There are 3 ways to turn a row about zero (a turn may also mirror it). The second row of each pair is the first, turned, with some noise. The first 21 pairs use one turn. New pairs use 2 turns, one after the other, and a turn may come again.
(in the rows, 128 means zero)
Known pairs, each followed by its turns in order:
[145 100 130 121 130  61]
[114  65 146 134 159 119]	Q_591

[203 161 133 127 142 119]
[106 152 201 122 113 118]	Q_375

[107  82 120 110 121 144]
[ 90 128  96 115 125 155]	Q_525

[135 108 136 146  48  79]
[ 90  61 129 100  89  88]	Q_591

[139 138 136 123 164 160]
[154 119 155  93 118 128]	Q_375

[108 154  95  99 123 108]
[148 155 116 145 146  91]	Q_375

[112 134 116 189 133 188]
[143 130  79 105  78  80]	Q_525

[102 132 123 180 138 111]
[102 136 174 150 113 119]	Q_591

[123 147 111  99 187 181]
[118 119 150  48 117 109]	Q_525

[116 132 144 120 137 127]
[127 142 127 120 144 126]	Q_525

[134 134 142 116 117 141]
[143 129 118 111 121 126]	Q_591

[147 119 141  94 115  64]
[108 196 123 161 113 142]	Q_375

[103 124 126 111 136  77]
[132  78 141 158 127 140]	Q_591

[123 117 133 108 147  93]
[121 118 136 128 169 139]	Q_525

[ 96 174 159 152 111  97]
[154 114 172 144  80 103]	Q_591

[133 125 142 142  73 122]
[134 152 118 175 107 144]	Q_525

[128 161 130  83 144 123]
[179 122 106 149 134 133]	Q_591

[108 126 157 106  91  99]
[103 165  90 128 145 143]	Q_375

[122  83 100 116 167 165]
[188  97 135 137 120 156]	Q_375

[162 165 116 104 125 209]
[115 145 174  86  54 110]	Q_525

[ 47 133 127 135 134  90]
[137 135  47 132 116  98]	Q_375

New pairs. What belongs after each?
[179 147 129 123 131 114]
[138 157 136 150  86 121]	Q_591 Q_375

[152 152 145 107 143 129]
[127 158 138 135 156 116]	Q_525 Q_525

[127 114 105 141 108 135]
[ 99 131 111 121 118 123]	Q_525 Q_591

[113  47 136  83 135 127]
[ 78 126 100  59  95 133]	Q_591 Q_525

[125 118  49 135 105 148]
[192 104  82 107 124 147]	Q_591 Q_525

[146 120 153 107 130  89]
[131 135 114 110 146  83]	Q_525 Q_525

[121 136 122 136  98 102]
[132 113 105 137 115  99]	Q_375 Q_375

[137 127 133 147 198 105]
[128 153 139 185 107 166]	Q_375 Q_525

[136  96 123 144 115 105]
[133  90 118 144 119 126]	Q_525 Q_375

[147  93 140 120 143 116]
[120 134 152 147 118 159]	Q_525 Q_591

[ 65 131  92 151 131  74]
[ 80  68  82 119 120 150]	Q_591 Q_375

[ 73 124 147 126 136 173]
[ 87  87 152 103 120 156]	Q_375 Q_525

[130 102 131 114 181 137]
[117 128 118  97 171 154]	Q_525 Q_525

[112 197 141 120 110 138]
[146 118 157 104 187 151]	Q_375 Q_525

[136  78  71 181  84  87]
[146 119  23 139 113 129]	Q_591 Q_375

[123 184 138 161 127 106]
[155 135 121 135 172 170]	Q_375 Q_525

[157 120  97 154  91 126]
[123 126  92 168  99 127]	Q_525 Q_525

[ 80 118 158 143 209 149]
[180 198 150  79 115 119]	Q_591 Q_591

[125 133 131 114 122 111]
[123 135 131 119 121 109]	Q_525 Q_525

[ 81 111 150  90 142 152]
[138  98 164 110 175 146]	Q_591 Q_375

[157 173 122 113 115  86]
[121  83 127 174 153 127]	Q_591 Q_525

[130 162 123 122 126  99]
[115 128 159 107 111 145]	Q_525 Q_375

[130 134 168 103 205 147]
[101 163 196 149 100 163]	Q_375 Q_525

[127 119 103 111 127 195]
[152 121 144 128 169  73]	Q_591 Q_375

[141 174 107  85 139 127]
[ 99 138 128 144 164  82]	Q_591 Q_591

[101 106  64  86 107 128]
[109 167 164 142 181  89]	Q_375 Q_591

[ 98 133 144 159 158 119]
[104  94  92 133 117 124]	Q_375 Q_591

[139 146 126 130 127 138]
[109 139 130 126 133 135]	Q_525 Q_375

[120 140  47 141 127 171]
[118  95 102 139 138  45]	Q_591 Q_375

[119 133  99 121 154 134]
[120 115 144 161 132 120]	Q_375 Q_525

[119 123 119 131  49 144]
[130  98  93  75 152  96]	Q_375 Q_525

